Every row belongs to one group in each of 4 separate groupings. Each group adds its own fixed numbers to the row, and there is some noise. The rows also spread widely along 15 directions, which tell nothing about the answers.
In the rows, 128 means zero.
Some rows, each with its group in each grouping after it:
112 112  97 125 135 154 140 131  95 117  97 137 126 106 126 126 141 128 111 141 111 153 127 113 115 141 148 152 136 113 118 118 114 -> J252 V J160 venor
129 147 162  93 137  98 113 109 148 129 137 105 132 113 130 144  95 130 143 154 145 122 142 130 127 152 145 108 116 146 104 117 140 -> J174 J J552 rol
119 154 118 158 110 109 130 142 109 166 128 148 134 136 119 173 125 132 134 113 133 101  67  87 111 113 106  85 126 126 120 116 123 -> J479 Z J285 venor
150 135 136 118 158  83 118 151 171  98 148 116 130 119 126 113 115 115 135 154 142 126 106 130 127 124 148 116 112 139 121 129 155 -> J113 V J264 kar
114 125 151 114 124 135 117 132 159 126 143 108 164 140 156 145 132 126 115 140 142 142 125 143 127 118 141 129 102 131 130 150 172 -> J370 J J552 rol
151 152 114 125 141  97 121 133 124 118 130 131 104 130 120 131 124 124 131 119 122 114 141 130  90 146 122 131 143 135 154 123 125 -> J479 Z J264 Lak
155 134 105 111 111 117 124 102 111 121 128 131 116 132 112 151 113 122 116 136 122 164 164  94 108 141 135 128 146 124 138 131  97 -> J113 J J285 kar
112 140 169 104 136 135 114 142 122 157 131 109 158 127 131 127 121 103  90 119 132 115 124 135 116 126 128 140 116 128 136 128 153 -> J252 J J817 Lak
123 162 129 121 131 113 122 141 124 111 124 121  91 117 129 138 138 130 118 154 114 124 135 149 122 158 140 152 132 131 125 119 144 -> J174 J J160 venor
157 132 105 129 159  95 123 140 146 127 132 136 132 140 104 103 111 126 135 120 137 101 119  96 103 110 138 103 134 130 151 141 138 -> J370 Z J817 venor
147 112 134 119 121 133 120 115 116 130 115 116 107 121 140 141 135 154 109 119 129 106 144  94  98 141 162 107 134 128 162 149 119 -> J113 Z J817 kar
120 124 128 144  92 116 131 113 112 142 127 134 123 122 127 149 146 147 119 122 138 124 128 114 107 111 135 112 118 132 132 124 129 -> J113 Z J552 rol
124 140 128 138 133 106 135 127 128 144 128 125 121 153 132 135 111 162 152 133 134 100 103 108 148 127 141  83 106 125 130 140 153 -> J370 Z J160 rol
121 137 146 112 139 112 112 114 144 138 137 122 144  92 149 147 119 132 129 108 150 124 122 118  77 131 129 109 121 145 137 113 141 -> J113 Z J817 kar
135 139 178 108 152 120 103 141 139 121 148 103 145 143 140 129 122 116 106 136 135 113 115 139 106 143 131 120 126 124 144 137 126 -> J479 J J264 Lak
118 139 120 141 128 161 120 121 133 160 120 143 137 142 120 137 126 112 125 108 135 122 129 114 131 118 122 126 131 114 139 143 129 -> J174 J J817 Lak
147 128 108 119 142 115 128 115 156 111 146 128 148 153 148 143 115 132 149 135 136 159 131 116 109 136 126 120 125 125 131 141 124 -> J174 Z J264 kar
149 110 122 137 117 136 116 116 124 123 146 138 123 124 131 120 122 113 125 117 131 162 154 138 148 109 106 139 128 112 148 118  99 -> J174 Z J817 rol
 95 111 111 140 142 140 153 130 114 138 115 131 136 135 130  83 141 151 135 124 123 119 132 144 138 114 136 148 108 119 126 132 160 -> J174 J J285 rol
107 141 132 141 121 149 127 127 141 154 122 135 128 143 118 132 126 110 129 144 130 122 138 134 160 123 130 144 123 120 108 143 145 -> J174 Z J817 rol
154 138 107 129 124 107 129 124 115 119 130 132 100 131 110 133 113 130 126 143 124 146 129 100 145 126 135 116 127 120 132 125 120 -> J174 J J817 kar
109 148 121 148 153 123 132 140 146 152 124 136 134 142 123 113 118 139 159 117 130  85 103 137 143 118 127 115 114 126 121 138 159 -> J479 J J552 venor
158 110 139 108 102 112 122 125 120 148 137 119 150 116 134 160 102 114 127 123 141 128 131 104 128 130 122 107 125 142 112 111  99 -> J174 Z J817 venor
133 147 116 133 114 112 132 140 127 134 127 131 118 130 108 138 128 110 121 147 129 131 122 125 141 125 133 134 123 135 109 123 143 -> J174 J J817 Lak
157 104 116 132  99  95 142 132 110 107 145 122 119 156 127 125 158 143 106 147 124 138 142 130 107 126 139 137 127 134 133 134 107 -> J174 J J264 kar
117 148 111 137 106 155 126 114 130 156 125 140 130 131 137 164 125 113 126 111 123 158 142 123 147 122 117 140 121 117 133 138 148 -> J252 J J817 kar
175 106 128 113 109 107 119 158 127 125 142 116 141 115 134 147 112  95 120 128 134 134 123 136 149 131 124 122 121 149 114 112 120 -> J252 J J817 Lak
121 100 144 152 126 142 114 129 135 130 132 135 127 100 139 125 160 131 116 114 140 107 112 136  96 119 132 117 138 127 141 127 106 -> J252 Z J285 kar
120 160 119 120 151 116 124 143 128 136 124 133 140 137 106 133 118 112 109 138 129 124 111  99  97 126 136 129 132 123 130 134 153 -> J479 J J817 venor
147 111 138  97 152 101 122 153 116 116 145 113 164 135 136 111 130 113  96 126 130 128 123 126  73 135 124 140 133 138 141 120 115 -> J370 J J264 kar
136 129 112 133 135 157 114 155 116 120 125 130 130 161 148 150 147 119 102 130 108 129 107 114  99 148 118 144 156 104 151 146  97 -> J174 Z J285 venor
110 130 152 139 123 135 121 135 127 136 131 123 123 138 123 112 158 134  92 131 132 105 127 137 114 112 147 137 122 116 151 143 145 -> J174 J J160 venor
122 140 108 113 181 133 125 136 123 119 116 135 136 129 122 114 116 119 132 129 123 131 127 120  91 151 126 141 142 118 138 126 129 -> J479 J J264 rol
121 141  88 146 137 143 123 139 128 115 123 152 126 138 125 147 144 114 124 141 122 152 106 109  99 134 115 139 150 110 129 127 111 -> J174 Z J285 rol
139 141 124 117 131 134 111 156 127 129 115 122 114 112 139 146 131 110 119 118 113 104 136 139 111 156 129 152 146 139 137 125 129 -> J113 Z J552 venor
142 116 100 133 131 118 142 128  88 147 123 142 133 142 112 107 130 128 129  97 120 117 138 123 103 126 110 133 135 127 142 116 100 -> J252 J J264 Lak

New rows. What belongs after each?
155 117 102  96 143  90 139 138 126 125 139 124 161 156 122 110 121 115 119 123 130 134 149 119  75 133 124 147 133 145 136 128 125 -> J174 J J264 kar
122 131 147  97 169 116 123 108 114 139 126 117 151 140 118 107 112 145 114 119 137 111 138  98  68 136 144 106 128 118 160 137 131 -> J252 J J264 rol
152 121 133 131 152  92 123 129 110 134 147 135 128 131 100  78 112 128 129 105 134 110 130 122 115 103 111 113 126 117 156 108 100 -> J174 J J264 venor
138 161 113 132 104  94 128 128 140 141 138 134 109 145 130 160 129 124 143 133 128 116 142 139 117 145 117 135 134 150 117 125 134 -> J174 Z J160 kar
137  75 137 124 104 143 135 144 124 149 125 116 157 135 145 116 149 125 117 111 132  89 152 155 127 125 137 148 126 146 121 138 113 -> J174 J J552 venor
 92 155  91 162 126 128 152 100 124 146 126 155 131 154 133 148 144 159 156 121 128 143 116 122 101 127 114 124 119 120 119 134 140 -> J479 J J264 kar
 86 166 141 149 132 168 115  98 126 150 123 142 115 142 121 133 136 124 116 122 120 139 137 128 125 124 117 145 137  93 148 143 127 -> J174 Z J285 Lak
152 115 122  93 147 124 121 129 139 109 124 107 123 118 148 130 106 132 128 133 127 139 150 121 135 152 156 125 121 132 141 136 144 -> J174 J J160 kar
143 141 161 103 112 122 111 130 124 164 128 111 141 137 106 152  99  91  98 136 135 110 143  98 138 128 138 117 130 135 124 140 130 -> J370 Z J817 Lak
131  93 120 161 103 138 132 133 132 145 117 138 110 112 111 113 165 131 119 114 137  82 144 134 127 108 149 126 133 142 140 146 132 -> J370 J J285 kar
148 109 131 125 101 118 124 113 119 134 135 129 130  86 122 135 119 103 124 109 138 154 162 138 135 113 121 138 118 139 127 102 119 -> J113 Z J264 Lak
124  94 104 142 126 161 137 155 100 132 108 135 117 120 141 108 160 124 116 114 106 109 142 156 129 146 122 174 146 128 129 126 105 -> J174 J J285 kar
143 127 120 122  99 116 135 129 120 129 120 123 108 131 119 144 147 117 114 141 121 118 168 140 109 147 142 157 140 147 123 133 128 -> J174 Z J264 Lak
120 132 127 133 136 125 130 111 136 126 142 136 137 172 101  93 152 125  98 154 132 136 153 124  87 116 140 154 143 115 133 154 109 -> J174 J J817 kar
127 152 108 140 108 113 125 129 102 150 129 144 117 116 141 164 132 127 139  93 124 122 119 131  94 138  88 131 136 140 135  95 114 -> J174 Z J285 Lak
119  97 133 162 111 165 128 131 112 174 113 143 128 146 119 117 149 133 119 104 134  76 129 119 135 110 129 119 135 115 141 147 104 -> J174 Z J817 rol
121 145 143 117 108 122 120 118 142 149 128 121 132 128 137 157 138 119 120 123 135 106 152 142  94 144 137 134 131 149 130 138 148 -> J252 Z J160 Lak
 99 120 146 155 132 129 137 106 141 169 141 140 162 147 130 113 130 147 159 112 149  97 115 140 124 107 116 107 107 125 109 130 121 -> J174 J J264 venor
133  85 112 127 145 182 122 158 120 128 113 128 153 110 157 130 117 105 128 107 124 153 113 130 174 124 122 138 114 108 135 124 133 -> J174 J J264 rol
127 125 149 121 120 128 127 118 130 126 125 112 122 122 148 165 127 142 130 152 129 124 127 122 128 156 150 115 123 134 111 138 125 -> J479 Z J264 kar
167 125 131 133 132  79 120 133 138 117 151 126 118 129 110 120 103 132 151 148 137 111 112 119 150 124 129  85 125 136 113 118 102 -> J370 J J285 venor
175  95 124 136  95 105 133 131 127 141 140 123 115 156 130 132 128 140 144 124 134  90 148 138 150 134 133 103 126 145 126 142 102 -> J252 J J817 rol
145 119 135 109 111 108 124 154 110 131 129 118 137 140 124 149 138 106  99 158 125 113 122 119 101 157 134 142 149 147  99 118  88 -> J174 Z J160 kar
113 156 166 135 108 111 117 116 113 164 131 129 106  99 113 141 119 121 126 127 131 100 137 138 135 130 115 128 126 136 111 100 120 -> J174 Z J817 venor
156  87 132 111 135 115 125 156  94 123 134 116 158 112 147 125 122 125  97 103 131 138  97  95 104 112 127 109 115 124 155 109 113 -> J113 Z J264 kar
117 113 142 138 150 129 116 138 143 137 130 136 136  84 124 107 133 111 133 119 145 106 114 149 122 126 129 123 126 138 115 105 121 -> J252 J J160 kar
156 130 113 111 165 111 125 132 116 134 144 128 150 174 138 103  89 128 142 104 114 132 126 112 120 136  98 121 136 110 154 132  96 -> J252 Z J285 kar
130 136 118 122 136 142 113 120 132 133 124 135 134 103 137 145 110 109 144 106 130 144 136 137 131 139 113 130 130 129 129 111 122 -> J252 J J552 Lak
121 106 133 130 106 149 131 131 101 131 117 123 118 103 131 130 138 118 111 140 114 141 143 142 157 140 134 156 130 126 104 116 106 -> J113 J J285 kar
101 111 141 166 103 143 126 124 138 146 125 145 125  76 134 148 170 125 130 119 143 104 120 157 108 119 128 132 127 143 109 112 127 -> J252 Z J264 venor
123 124 118 123 139 133 130 135 106 131 126 128 140 106 148 116 105 125 134  98 120 158 117 134 156 109 107 138 101 116 139  99 145 -> J174 Z J552 Lak
152 104 142 106 172 125 118 118 134 105 131 110 131 126 131  91 102 136 124 130 128 131 147 114 125 132 151 119 126 113 159 144 121 -> J479 Z J264 kar
 87 142 123 119 143 151 141 114 134 148 118 126 158 151 142 132 135 140 130 138 128 128 135 130  99 145 136 151 124 124 106 144 146 -> J174 J J817 venor
135 126 126 134 156 102 124 128 127 132 136 139 138 107 103  93 103 114 143 114 139 121 117 121 123 107 113 113 127 128 130 105 118 -> J479 Z J285 Lak
120 134  97 143 111 122 149 125 113 140 128 141 144 179 102 112 152 128 108 126 124 135 140 121 105  98 131 148 126 120 139 152 141 -> J479 J J552 Lak
111 106 127 151 102 124 140 134 118 135 118 136 111  89 128 131 164 131 126 147 133 108 126 150 119 137 137 147 131 153  84 104 112 -> J174 Z J817 kar
112 165 127 137 138 117 112 115 148 142 141 140 131 142 129 149 129 139 133 116 148 121 108 115  91 120 122  97 122 120 153 131 149 -> J174 J J160 rol
118 140  98 141 143 124 145 123 108 138 118 143 120 158 106  98 127 138 127 128 110 127 132 110 123 118 128 138 133 109 140 143 131 -> J252 Z J285 kar
119 146 133 126 125 110 130 109 118 136 141 124 124 139 143 133 120 153 136 123 127 137 135 135 130 133 124 121 111 125 136 126 136 -> J370 J J160 kar
 94 140 118 142 122 147 132 106 157 129 126 134 133 130 139 145 151 140 134 142 136 142 136 144 117 128 149 136 119 123 118 148 159 -> J252 J J160 venor
118 122 133 128 158 166 108  97 144 139 127 140 135 115 122 110 107 103 142 124 131 143 159 131 136 137 116 144 150 109 123 130  85 -> J174 Z J285 kar
115 134 163 147 131 119 113 117 144 129 149 127 126 128 145 141 134 146 143 145 141 109  96 140 119 138 122  94 126 124 115 123 103 -> J252 Z J285 rol
136 140 131 116 142 120 123 135 101 128 131 124 134 133 134 133 107 119 124 125 116 143 120 122 128 141 110 132 126 119 132 113 113 -> J370 Z J264 Lak
147 141 137 136 101 132 113 143 116 136 135 124 110 157 138 162 142 122 104 133 119 113 119 124 121 143 122 128 143 123 141 139 103 -> J174 Z J817 Lak
146 115 108 142 125 118 142 135 121 146 125 129 117 176 116  98 127 150 135 120 127  92 140 121 152 111 140 117 115 122 149 157 144 -> J174 J J817 rol
135 109 154 122 130 128 125 135 117 138 123 114 132 133 126 126 129 133 118 139 126  90 127 118 118 145 148 120 134 129 120 137 101 -> J113 Z J264 venor
118 162 148 126 135 114 114 151 114 127 130 123 118 123 134 155 137 118 102 142 120 123  97 121  96 149 124 135 135 126 128 116 126 -> J113 Z J264 kar
130 124 156 125 102 117 136 109 111 148 133 106 124 149 144 145 128 165 124 131 131 107 128 123 136 135 150  96 105 131 129 143 136 -> J252 J J817 Lak
139 134 121  91 138 122 129 146 118 120 131 104 147 155 163 142 125 136 107 122 113 139 129 121  95 153 135 144 126 130 151 144 150 -> J113 J J285 kar
129 130 140 102 118 112 129 133 122 137 128 109 135 125 130 129 113 120 109 130 129 137 150 128 140 120 143 139 105 133 136 128 169 -> J113 Z J160 rol
135 125 143 130 125 135 116 120 123 150 126 122 105 137 148 126 138 149 126 101 124  79 154 139 105 147 128 130 141 132 161 143 113 -> J174 Z J817 kar
115 118 144 148 113 153 112 111 127 146 137 139 140 147 133 154 149 131 124 136 141 114 123 124  98 140 119 112 150 121 119 140  72 -> J370 J J285 rol
106 123 142 128 119 125 138 118 140 156 148 123 172 135 147 123 124 132 122 108 146 146 121 134 136  86 120 126  85 127 129 129 175 -> J174 J J817 kar
136 138 121 134 119 116 134 133 106 140 122 125 104 146 138 144 140 159 132 113 117  92 129 126 109 148 131 120 128 130 148 134 127 -> J174 J J264 venor
109 135 152 130 140 151 112 120 122 134 134 124 131 140 146 117 153 136 102 114 129 118 135 147  86 136 123 145 136 115 157 135 117 -> J174 J J817 Lak
125 155 123 159 113  74 137 143 127 122 141 138 102 140 102 124 151 142 124 160 129 107  98 128 120 109 139 115 119 135 117 123 144 -> J370 Z J160 venor
119 128 129 136 139 152 110 123 149 131 132 139 138 123 133 127 125 103 139 133 130 140 137 144 133 137 117 149 143 123 107 128  96 -> J113 Z J552 kar
101 149 136 143 134 148 123  95 146 139 137 138 129 163 124 115 148 130 132 133 126 123 159 158 103 139 124 150 144 115 132 155 114 -> J252 J J285 Lak
104 119 129 146 134 155 141 137  81 159 100 132 113 116 138 110 137 140 132  97 105  91 132 149 147 140 118 150 123 121 135 119 127 -> J370 Z J264 Lak
113 140 134 124 146 123 127 133 150 105 121 113 110 113 147 132 137 143 136 158 126 114 117 143 118 157 156 131 124 137 114 134 156 -> J174 Z J285 Lak
128 105 122 138 127 145 136 115 115 135 114 137 128 124 104 113 130 123 120 145 127 126 146 111 133 123 146 135 138 118 112 138 100 -> J479 Z J817 venor
122 109 136 122 137 161 110 120 137 139 124 128 156 115 144 158 110 119 135 127 147 139 113 106 141 133 135  95 121 118 121 129 114 -> J370 J J160 rol
 96 170 115 139 148 120 133 121 155 134 144 142 147 163 136 121 130 123 148 138 131 145 118 153 115 127 110 150 120 122 111 129 149 -> J174 Z J160 Lak
151 146  93 159 109 126 125 133 122 113 128 145  84 145 123 155 148 134 132 130 118 136 123 123 132 135 126 122 139 116 149 136 116 -> J174 J J264 Lak
112 131 148 125 142 146 110 108 173 139 132 129 138 108 135 128 122 111 142 132 147 123 152 153 127 133 135 133 125 133 120 137 144 -> J252 V J817 rol
140 109 129 114 141 121 116 138 159 112 130 119 146 100 146 144 128 123 134 139 147 121 117 124  99 144 152 113 131 146 113 125 126 -> J113 Z J160 venor
138  96 106 112 130 137 136 129 138 135 112 128 145 108 128 124 109 111 148 134 137 130 155 129 152 139 145 137 125 143  98 124 128 -> J113 Z J160 rol
147 127 131 155 142 119 103 130 159 115 148 142 107  80 128 125 111 111 160 119 143 139 114 151 173 115 112 106 115 127 126 105 123 -> J370 J J264 kar
126 118 133 118 136 162 119 131 118 127 126 120 136 154 157 134 125 125 122 132 113 137 140 136 133 155 118 149 141 108 136 141 100 -> J174 Z J285 rol
117 119 135 120 123 136 131 145 113 138 140 124 164 123 144 122 123  97 119 125 124 156 124 162 150 124  97 165 115 130  98 100 122 -> J174 J J285 Lak
 83 150 166 138 126 147 123  81 124 167 137 129 145 145 137 132 138 152 120 109 140 120 135 132  95 120 124 115 116 111 144 140 130 -> J252 J J817 Lak
140 105 121 135 144 120 125 147 161 126 148 126 166 147 168 137 128 137 146 112 146 116  90 129 113 121 125  99 114 134 135 140 137 -> J479 Z J160 kar
121 113 136 125  96 122 151 101  83 139 124 115 118 146 129 116 140 166 108 129 112 129 162 121 124 121 145 139 116 117 141 140 121 -> J113 Z J285 venor
127 140 158  99 160 100 117 111 137 108 133 104 126 110 137 115 111 152 139 147 137 114 128 135  98 159 154 109 122 140 119 118 124 -> J113 J J552 Lak
163 111 130 118 130 119 102 163 135 117 134 123 131 110 128 148 129  98 109 133 141 114 107 119 115 138 135 108 140 138 136 118 110 -> J252 J J160 rol
117 121 130 122 150 170 109 117 153 125 133 130 163 128 151 144 114 106 132 124 135 161 130 126 125 131 116 133 133 107 135 140 121 -> J479 Z J285 rol
126 116  94 121 125 127 149 120 123 130 100 132 123 120 120 139 142 138 131 138 126 114 152 107  90 144 159 139 136 143 118 139 141 -> J174 Z J264 venor
116 130 151 145 103 128 118 138 130 145 123 129 114  89 112 146 160 114  97 122 137 100 126 135 111 111 146 128 122 137 139 126 159 -> J252 J J264 venor
117 160 122 145 143 114 117 130 143 143 149 143 130 144 138 122 127 130 142  97 132 121 114 143 110 114  94 127 123 121 154 124 145 -> J174 J J285 kar
153 147 128 119 150 120 105 120 150 115 144 127 109 111 142 129  94 120 150 119 129 149 143 140 152 141 117 124 125 122 143 120 123 -> J113 J J817 kar
